The first 4 rows are patterns. Each new row is the sum of 2 different patterns, raised or lowered, with some noise. Before adding, each is slid sideways (what falls off one end comes back at the other) and multiplied by a number that may be negative. Names go in the order of the patterns.
Known rows, each followed by the names of its patterns:
[ -9   6   9   2  14   0  -6  -5 -10  10   3 -11  -6  10 -11  15  -4   2
  10  13   2  -2   8  15  -5   1  12  12 -11  14] | k27
[ -5   1   0   3   8  14  -5  10  -9   5  -4 -12 -15  -2   2  11   3 -13
 -16 -14  -8  -6   0 -13  -9   2 -15   9  -8 -11] | k38
[  6   8  -6  -5   6   4  -5  -6  13  15   1  -1  -7  -4 -12  -2 -10   1
  -4  -3 -15   1   9  15  -5 -11  -8   7  12 -12] | k979
[ -8 -14  -5 -14   6  11 -15 -11  13  11   0   1  -3   6  13  -2 -13 -10
   0  -9   8   7   2  -6   8 -15  -6   0 -10   0] | k205

New rows, each followed by the names of its patterns:
[-10 -12 -31  -8   5  -1 -14  -4 -22 -23 -21  -4 -25   6  -8 -11   3  -7
  -2   0 -12  -1 -13 -16   8   2 -22 -24  -7 -10] | k38 k205
[ 12  10 -16  -4   7   0  15  -5  -7  12 -14  30  18 -11  -2  27  26  18
  24  26  16  38   4   8   2   3  -8  20  24  28] | k38 k205
[ 10  12 -13 -12  20  19   1   1  -8   2   1  -2 -15  -5  -2  -8  -6   6
   9   7   3 -18 -10   7   3  -9  -1  -3  -8 -11] | k979 k205
[-18  -1  -4  -8  -9   8  -3 -15 -18   5  -7  12  -1  -7  -1 -15   3   7
   1  13 -16  -2  12   6 -11   8 -17  -3  -9  -8] | k27 k38
[  9   8   2   4 -16   0   6   0   7   3  -7   5  -7  11  16  -1  -6  11
   6   7   9   7   6  11   9  -9  -8   7  -1   9] | k979 k205
[-11 -18  -5  -6  -6 -13   9 -11  11 -10   2   8  19  -3 -14 -26  -4  14
  15   1  -6   9 -10  -1   7  -3   3 -16   6   9] | k38 k979
[  7   3  16   1  10   3  16  -3  17  10  17   8  -5  -4  16  16  19  -7
 -16  25   5 -12   1   8  -4   1   4  -1  -8  -2] | k979 k205
[ -1 -20 -26 -14 -19  -2   5 -15  -7   1   9 -13  -4 -12  -9  -4 -10 -17
  -9  -5 -24 -11 -10 -10 -16   0 -28 -18  -6 -26] | k38 k205
[-12  -5  -7   0   1   7  -9 -12 -10   2   0  -5   1   0  -5  -7   3   2
  -6  -1   1  -1   3   0 -13 -10 -10  -5  -8  -6] | k979 k205
[-16  -1  11 -22 -21  -4   4  -2  -3 -14  -9  10 -13 -23 -13  -5 -19  -2
   2  -3 -20  -7 -22 -12  -3 -14  -1 -13 -15 -13] | k979 k205
[ -7  -5  -4  10  16  14   5   4   2  13   3  -6  13  -8  10  12  10   1
   5  -3  -5 -10  11  -7   5 -10   6  15  16   0] | k38 k979
[  7   2   8 -19 -14   4 -18 -22  -1   1  -4  -7  -8  -9 -26 -24 -11  -4
  -7  -7   6 -12   9 -11  -8  -5   8  -7 -13 -15] | k38 k979
[ -4   7  14   4   2  -4   3  10  -6 -19  -8  -6  -6   5   7   6   0   6
 -15 -11  -2  -5   6  -3 -10  -2 -14  11  13 -17] | k38 k205
[-11   4   6   7   4  11  -3  -4  -5   3   0  15   9   3   8   1  10  11
   3  13  -7  -3  12   9  -6  -5  -1  -3  -3  -1] | k38 k205
[34  9 21 23 17  1 25 14 30 26 12 16  8  9 11 11 16 14 12  4 30  5 20 13
 20 24 29 25 25 20] | k27 k38
[ -6   6   4  -4  -6  -1   5 -21  16   2 -10  -2  12  20   0  -5  -7  -4
  18   2 -20 -12   8 -16  18   3   3   2  17 -11] | k27 k205
[-18   5 -13  -3   5   2 -12  -1  -9  -3 -12 -20  -4  -6  -8  -4  -4   2
  11 -15  -6   9  15  -4 -10 -16   5  15   1 -18] | k979 k205
[  4   5   2  -7  10   9  -5   2  16   9 -14   6 -12   9  13   4  14   0
  -8  -2  -8   7   6 -17  -5  11 -10  12  -6  -2] | k27 k38
[-3 -3 -1 11  0  9  5  6  4  8  7 13  9 16  0 -3 15 15 -6 -3  7  7  2  5
 -8  7 14  8  8  8] | k27 k205
[-3 10 17 10  7  5 -6  0 14 16 12  8 14  8 14  9  0 12 -6 10  7  7  1  3
 -2 -1 -1 12 -4  6] | k38 k979
[-20 -25 -16 -25 -17 -20 -33 -24 -10  -3 -25 -34 -19 -11 -15 -34  -3 -19
 -15 -25 -17 -14 -30 -21  -2  -1  -6 -24 -23 -10] | k27 k979
[ -7 -22  -4 -33 -23  -5 -13 -31 -29 -25 -29 -30 -21 -38 -14 -19 -14 -14
  -6 -26 -28 -33 -20 -17  -2  -8 -17 -12 -22  -8] | k38 k205
[-17  -6 -13   5  13  -3 -15  15  -1   2  -6 -16 -10   6  -2  -4  -7 -13
 -24  -8  -5  -6  -7  -7 -22  -7 -14  -3 -10 -18] | k38 k205
[ -6  -1   0  11   2  -6 -10  -3 -15   3  10   7  -2   9 -13  -8   3  -7
  -3  -3 -18  -3 -10   5   7 -15 -13   5   2   0] | k38 k205
[  1  -2  -6  -6 -12 -15   0   3   9   6  -9  -6   8  -3 -13   9 -16  -2
  -1   3  -2  -8 -13 -20 -23 -11 -19  -4 -14  -8] | k38 k979
[ 12   1  -5  -5  -9   6  10   4   6  -1  -7   5   1   1  15 -14   0  11
   8  -3   1  -3  -3  -4   2 -12   1  -4  -2  11] | k38 k205
[  9  16   1   2   9  20  -4  -5   0  11  -2  14 -10  -3  15  -1   6   3
  -1  -8 -10  11   5 -16 -13   5  -6  14   1   8] | k27 k979
[ -7   2  -3 -16  -3  -3   3   0 -15 -12 -19 -12 -11   3  -6  -7 -10   4
 -26 -21  -6 -14  -4 -13 -13 -10 -13  -2   5 -18] | k979 k205
[ -2  -2 -19 -11 -19 -13  -8   8 -23  -9  -3 -20 -13 -13  -2  -8  -7   6
 -11 -18 -10  -4 -14   7 -16   6  -7  -5 -18  -5] | k27 k979
[19  6  6 11 16 -1 11  9 11  2 12 15 28 16 10  7 24 20  1 18 23  6 16 21
 18 14  9 29 32 18] | k979 k205
[ -4   1   1 -14  -4   2  -2   7  -2 -13   6   5  19   6  -2   4   7  16
   1  14   8   8  -8  13   9  -6  -8  17  20   2] | k27 k979
[-14   0 -18   0  -3  -6  11   8  -5  -7 -21  -7  13  14  16   0   1   2
  12   0   0   4 -11   5   3  -5  -5  -2  -9 -18] | k27 k38
[  1  -9  -4 -10  11  12 -10 -17  -7   8   5 -22   9   6 -13 -11  13  -5
   2  -9   5  11  -7   0  -1   2  -3  -9 -10  10] | k27 k979
[-4 13 16  4 -6 12  6 30  5 11 17 26 19  7 10 18  4  4 26 24 -1 19  5  8
 14 12 18 10 -2 -4] | k27 k205
[ -1  16   0   7   0   2   2   5   6  11   6 -12 -10 -11  -1  -1   4 -12
   0  11   1  10  -7  -8   5  12   0  11  16  14] | k38 k979
[10  2 17 22  4  9 -2 -4 23 18  0 -3 11  3 10  1  1  6 11  6  8 19  2 -5
 -3 19 -5 14 13  8] | k979 k205
[ -8 -11  11 -17   2  -4 -13  -2 -15  -7   1  -4  10  -2  -9   2   9  -3
   8 -11   0   2   1 -10  -9  -4  -6 -16   7   3] | k27 k205
[-31 -29 -16 -25 -40 -34 -26 -21 -18 -33 -30 -15 -16 -19 -17 -32 -26 -11
 -23 -30 -29 -14 -29  -9 -18 -19 -26  -6 -36 -34] | k979 k205
[  1  -4 -12  -5  -6  -5  -4  -2  -4   0  -3 -25 -24  -5  -5  -2 -18 -26
  -2 -21 -10   4 -14 -20  -3   3  -5 -17 -21  -5] | k979 k205
[ -2  -9   2  13  12   7  -6   4 -14  -6 -10   7  -9   9  -7   0  16  13
   3   0  -2  17   6 -18  17  15 -13 -12   6   3] | k979 k205
[24  1  7 19 11 14  4 10 15  2 18 34 -1 14 26 23 18 12 17 27 33 23  2  9
 26 15 22 31 14 15] | k27 k205
[  3  -1   5   2  -1  13  -7  -4   9   7  -7   6  -3   6  -6 -11  -6   1
   6  -1  -1   6   7  -6  -3   9   2   5  -6 -11] | k27 k979
